The rows of a group lie close to one hidden flat surface of 11 dimensions, which may be shifted away from zero. Surfaces can cross.
(in the rows, 128 means zero)
Known rows, each followed by its group:
[110 162 131 108 140 137 124 129  86 151 172 145 136 108 112  87 165 161] | Y
[133 115 163 100 106 129 125 195 111 142 150 115 147 125 111 158 108 131] | Y
[107 138 175 116 145  88 174 109 163 135 151 154 112 119  92  75  77 140] | U
[122 123 129 118 137 104 142 165 118 138  68 167  43 154 117 135 133  58] | F
[132  95 160 111 128 134 165 129 133 129 116 109 187 141 118  99 128 155] | E
[150 173 114  77 135  89 121 162 157 163 163 130  95  97 148 116 116 103] | F
[131 151  84 103 134 203 116 113  89 131 147 126 130 124 123 128 103 125] | N
[133 107 175 118 137 125 194 140 161 119 134 129 112 150 105 112 101 114] | F
[163 109 152 126  75  46 110 126 215 117  79 108 203 115 127 112  92 163] | Y
[141 169 179  89  55 119 164 163 185 178  87 128 123 124 159 118  66 100] | E
[125 138 171 143 105 105 142 135 166 131 128 128 113 131 164 123 153 125] | U
[ 97  88 199 122 163 150 152 155 111 112 141 110 173 137 112  70 167 151] | Y
[ 78  98 163 180 166 119 186  52 118 146 125 132 115 133 148 138  73 128] | P
[ 66 113 153  81  89 178 117  87 118 118 114 163 129 148 195 143  88  85] | E
[119 123  83 116 171 178 159 118 119  99 155 129 113 151 110  85 155 109] | Y
[145 138 152  95  92 119 157 159 142 132 124 149 124 146  95 118 127 123] | Y
[139 150 139  89 138 190 146 116 106 149  80 132 124 129 121  96 117 124] | P
[104 185 135 152  92 153  74 113 177 112 139 115 110  91 163 130  47 104] | F
[ 88 121 117 206 149 150 122 121  93  96 174 131  79 140 106 184 134 118] | N
[119  93  67 148 136  58 110 105 119 103 113 173 103 146 100 160 131 106] | U
[ 60 148 113 100 152 139 150 111 138 142 209 127 105 125 234  91 155  85] | E
[148 122 127 105  89  71 163 141 166 138 149 147 115 148 145 157 144 123] | U
[124  94 117 152 128 144 181  41 149 117  53 132 167 159 135 102 108 140] | E
[147 163  97 111 160  78 113 131 121 154 130 149 110 101 104  96 143 140] | F
[108 148 109 136  50 115 113 179 127 137 145 127 172 134 118 120 138 146] | F
[161 127  97  86 139 110 103 137  97 145  96 150 141 116  59 125 101 144] | U
[ 88 115 147 137 121 155  97 146  74 138 156 128 107 124 154 191 107 104] | P
[112 159 134 159  88 104  88 160 160 107 170 120 112 116 149 147 147 121] | E
[138 149 129 131 163 138  44 207 117  96 158 106 121  85  75 117 131 128] | P
[ 94 136 103 201  94 122 163 134 142 129 181  98 167 135 115 124 102 157] | N
[183 130  88 106 176 134 188  95  81 175 205 113 123 124 125 164 167 178] | N
[104 100  93 155 191 148 148  72 142 102 143  97 159 134 163  79 159 134] | Y
[ 78 114 136 186  62  65 122 187 149 120 128 131 157 153 140 122 173 122] | P
[159 163 109 113 120 114 103 111 165 128 113 135 106 105 124 128  86 120] | Y
[218  71 139  95 176 108 139 142 156 127  65  93 132 134 125 160 138 120] | Y
[143 118  78 118 139 150  84 129 162  80 118 101 165 125 127  99 122 120] | U
[113 150  74 139 128 205 147  83 139 105  91 135  97 149 146 112 101  84] | F
[117 141  79 114 151 151  81 127 100 120 104 136 132 117 114  95 133 113] | N
[114 107 158  99 171 131 142 156 168  95 189 113 106 132 161 103 155  95] | N
[ 91 145 104 121 101 137 118 113  81 145 112 163 141 130 105 108 115 137] | F
[114 112 229 149 122 131 141 152 118 134 186  91 167 125 188 134 235 186] | N
[134 122 116 205 124 129 162 155 128 174  57  73 151 128 109 136  62 118] | N
[130  74  60 177 167 134 125 179 140  87 180  73 132 151 131 173 140  96] | N
[120 127 107 133 100  88 123 154 128 171 109 117 175 122 158 115 142 135] | E
[ 98 146 126 106  65 152 131 168 108 177 131 115 194 120 124 120  49 141] | Y
[ 99 156  77 145 104 126 119 110 120 132  79 173  75 144 123 131  96  81] | F
[134 112 136 131 124 154 187 139 158 112 122 114  97 168 155 147 138  89] | E
[147 137 141 136 151 108  78 147 150 103 120 118 116 105 112 115 144 132] | P
[135 131 152 156 121 112 130 169 153 142 148  80 144 114 159 133 146 133] | P
[117 121 156 148 183 108 151 119  97 161 100 137  69 126 159 146 155  99] | E
[151 157 206 154 113  79  94 103 142 151 141 113 142  72 131 151 115 184] | U
[108 131 135 115  92 156 113  98 126 118 117 134 177 132 117 108  98 151] | E
[146 141  92 109  87 176  90  83 108 118 135 122 170 125 150 158 132 162] | U
[162 111 130 168 129 120 102 106 165  87 109  98 148 125 120 146 128 149] | U
[ 92  90 107 119  90 107 169 152 116 139 181 147 128 166 157 176 124 102] | P
[ 84 123  90 100 154 152 136 132  88 137 127 157 103 149 160 109 166  80] | U
[139  66 161 129  86 118 185 140 153 124  90 113 166 174 134 161 110 121] | N
[120 113 141 143 143  88 127 119 141 134 142 124 115 119 160 153 128 122] | P
[144 112 148 142 131 150 157 120 170 104 102  95 171 143 141  80 159 143] | F
[128 134 114 126 154 124 144  91 152 131  95 126 144 127 156  68 153 131] | Y
[138 140 147 163 119 130 125 142 167 107 136  97 143 119 112 111 121 147] | F
[138  81 115 141 142 172 118  84 121  86 151 104 145 145 143 182 125 135] | U
[100 145 115 117 128  85 111 106 131 147 121 158 132 110 142  92 120 129] | P
[141 101 128 125 161 128 162  88 110 166 139  88 191 110 148 133 101 170] | P
[ 80 134 193 116 110 155 140 118 127 134 111 143 129 140 182  93 166 115] | U
[165 172  87  63 121 142  99 134 130 156 133 124 162  93 111  77 109 151] | Y
[149 115 137 150 118 118 125  85  96 138  53 143 163 133 103 127 165 179] | U
[161 133 114 114 140 170 120 173 106 136 158  95 111 125 127 170 140 117] | F
[142  63 147 120 156 124 163 137 127 105 149 109 144 151 100 158 121 132] | P
[148  90 129 157 183  70  59 187  75 140  83 126  89 110 116 184 175 105] | P
[146  78  96 120  70 136 152 117 136 135  85 117 193 165 142 163 104 133] | F
[121 120 104 143 161  83 125 117 132 124 141 121 162 116 117  73 178 165] | N
[145 120  89 136 172 138 118  69  99 122 114 128 136 114 105 121 137 157] | N
[150  72 161  98 170 110 118 135 144 105  93 120 127 138 157 133 173 109] | N
[192 160 160 117 161  99  18 129 151  72 155 121 113  55  49 134 101 174] | Y
[104  94 169 167 131 156 157 103 127 100 115 124 133 149 104 136 102 130] | E
[176 185 114 120  27  90  41 172 149 138  79 140 141 101 113 155 133 147] | E
[ 85 138  74 132 100 155  56  89  95  97 155 151 156 122 145 139 130 137] | E

New rows, each followed by its group:
[114 142  98 143 136 132 124 131 136 131 159 106 153 113 131 109 120 136] | N
[125 149 125 123  57 154 122 138 179  95 135 137  93 152 171 167 106  78] | E
[124 181 149 143 156 153  90  70 127 114 139 135 121  76  77  83  68 170] | Y
[142 111  81 120 144 105 130 107 186 103 158  98 156 120 154 124  96 123] | N
[163 147 138  56 127 157 149 108 127 152 109 144 103 132 160 138 119 112] | E
[167 106 165  93 192  82 144 143 163 157 119  96 118 107 184 116 171 112] | N
[132 144 150  99  77 219 195 158 116 160 217  84 161 147 161 168 112 144] | N
[154 163 107  82 134 102  95 154  94 172  92 161 104 112 131 102 194 129] | Y
[ 56 166 130 185  46 181  83 151 118 102 138 145 106 142 140 151  96  94] | F
[167  91 114 148 136 137 194  99 178  93 115 109 106 171 112 167  78 103] | Y
[125 147  42 121 133 165 101 147  92 152 184 110 114 114 153 177  93 103] | Y
[133 130 167 144 121 149 183 126 168  99  92 137  82 163 115 111 136 101] | P
[146 101  81 159  77 163 143 142 123 105 103 114 147 178  90 184  97 118] | E
[ 47 131 155 185 123 123 117 143 100 136 123 133 146 120 113  94  98 127] | P
[153 147 119 123 121 137  90 130 101 130 109 134 141 101  56 135  81 158] | Y
[154 153 115 111  63 136 116 129 165 123  91 124 185 127 111  89 115 155] | E
[123  82 124 128 136 137  74  76 145  63 102 138 135 137 150 162 123 113] | N
[178 107 101  78 113 182 134 116  92 134 138 114 141 148 146 197 136 136] | P
[170 112 123 107 106 129  87 148  82 139  78 135 159 128  96 163 152 150] | E
[ 89 142 141 160  81  95 130 139 155 122 120 142 136 138 140  93 145 128] | P
[118 124 158 155 130  94 181 122 131 155 121 130 146 133 110  94 142 161] | N
[152 137  86 112 185 140  75 129 103  99 206 111 134  92  98 124 165 162] | Y
[115 123 167 110 167  95 156 183 155 140 152 125  97 126 152  86 168  92] | N
[123 127  68 121 110 101 151  95 117 118 181 161 142 146  97 135 130 151] | N
[105 136 115 123 119 123 132 101 116 134 150 148 114 134 161 136 147 122] | U
[ 94 171 143  88 123 167 123 159 153 147  82 132 126 110 133  38  72  86] | N
[176 125 106  51 128 124 116 141 107 162 179 104 212 103 126 119 154 192] | E
[143 155 111  75 114 139 119 111 151 125 218 110 172 106 152 112 129 167] | E
[141  66 140 129  87 181  86  85  90 125  49 103 194 143 164 223  73 129] | F
[ 47  95 152 122 104 141 102 138  83 116 183 156 133 136 142 179  90 107] | P
[113 159 132  82 129 107  71 175 135 131 158 138 121  94 136 102 129 111] | P
[ 95 127 142 141 115 123 124  98 108 130  94 158 152 129 105  90 122 151] | F
[ 53  88 159 136 181 125 125 128  66 150 102 143 138 132 161  91 174 111] | E
[138 126 130 131  72 177 118 167 145  78 135 129  91 165 122 194 113  84] | E
[147  83 155  63 150 139 172 115 145  95 134 147 126 157 101 118 117 119] | P
[126 115 140 115 163 122 148 132 155  98 153 134 121 128  85  93 100 128] | P
[173 120 108 125  80 106 126 111 157 133 102 128 134 140 155 196 124 132] | E
[128 107 112 196 152 158 119 179  68 149  56  95 125 138 103 155 136 109] | N
[162 191 103 111  66 122 121 134 190 129 155 122 112 116 156 135 110 120] | E
[ 87 104 152 111 141 171 116 147 121  76 139 147 107 150 121 105 144  91] | N
[166  72 134 115 199 134 198 120 101 154 120  95 166 145 108 111 172 165] | E
[ 83  96  68  98 110 177 112 195 165  93 146  94 188 156 156  83 108  70] | Y
[131  96 173 142 139 107  95 167 120 122 180  91 161 102 129 179 116 149] | Y
[128  92 115 132 138 124 147  88 197  81 128 107 144 139 139 130  57 104] | N
[104 151 157 149 113 199 167 130 122 131 100 117 144 138 108  77 103 134] | P
[122 111 156 136 134 110 149 131 148 123 101 124 125 145 145 114 160 120] | U
[169 114 120  76 109  69 172  72 155 146 168 141 157 130 159 155 136 168] | N
[121 136  99 140 141 113 123 184 115 136 114 124 147 123  72  67 143 137] | P
[145 121  49  89  79  84 133 158 108 171 129 156 134 151 139 181 131 108] | F
[145  98  96 124 112 186 124  76 112  75  93 143 132 167 114 163 133 124] | E
[ 64 131 181 132  69 102 140  89 129 109 150 185 180 143 104  64 167 190] | N
[166  80 119 130 144 136 164 114 119 160 110  74 199 128 131 167  76 156] | Y
[111 153 106 158 142 156 139 120 127 113 177 123  94 131 143 126 161 121] | F
[146 171 102 135 126 126  61  85 124 134 141 117 137  81 160 152 124 154] | P
[139  93  86 112 142 135 178  98 136 138 129 116 138 161 184 144 150 110] | E
[116 135 136 188 100 135 122 123 125  95  50 151 116 156  93 110 160 129] | P
[140 164 140 125 124 114 107 136 120 127 116 162  61 121 108 146 132 114] | Y
[106 127  91 159 161 156  82 130  83 110 116 133 116 123 103 116 146 119] | N
[153 153  83 174 129 136 137 118 132 122 109 120 119 132  88 121 129 143] | E
[102 112  65  82 153 118 134 161  70 146 155 166 122 139  74 118 106 104] | P
[104 100 150 122 103 200 123 149  91  87 151 126 154 151  76 156  92 134] | E
[150 128  78 142 122 111 115  93 108 142 114 130 145 131 132 149 147 154] | P
[118 110 143 114 138 140 125 108  88 143 163 123 180 112 116 134 103 170] | E
[ 93 166 136 131 144 162 127  87 140 139 108 129 122 106 155  69  83 114] | Y
[121 119 133 104 114 130 151 129 159  72 135 163 113 161  78  96 127 115] | P
[136 144 108  94 142 118 118 137 128 133 115 144 138 112  79  75  95 135] | U
[103 137 142 123 104 134 108 154 111 154 126 125 153 119 156 123 135 127] | P
[121 153  52 127 119 183  92 122 130 113 103 126 142 119  97 107  43  99] | Y
[193 138 149  99 214 135 167 139 166 128 165  80 119 101 124  76 176 148] | F
[136  89 157 115 185 157 112 152 117  76 168 115 108 126  65 150  92 120] | P
[101 111 168 137 113 123  96 136  83 130 144 140 135 123 135 175 135 139] | F
[133 130 164 144 174 148 117 132 133 112 163 107  69 116 155 164 135 104] | F
[114  81 109 108 118 109 146 130 154  91  87 157 128 168  99 116  96  90] | N
[ 93 126 106  97 122 114  86 161  57 188 114 151 126 115 184 156 148  97] | E
[124 139 117 105  92 146 101 143 134 135 199  98 169 117 212 154 173 139] | F
[122 120 179 131  90 156 107 129 131  96 112 132 158 129  88 124 105 153] | E
[184 151  56 120 107  65  86 165 139 148  79 137 130 115 103 120 162 132] | U
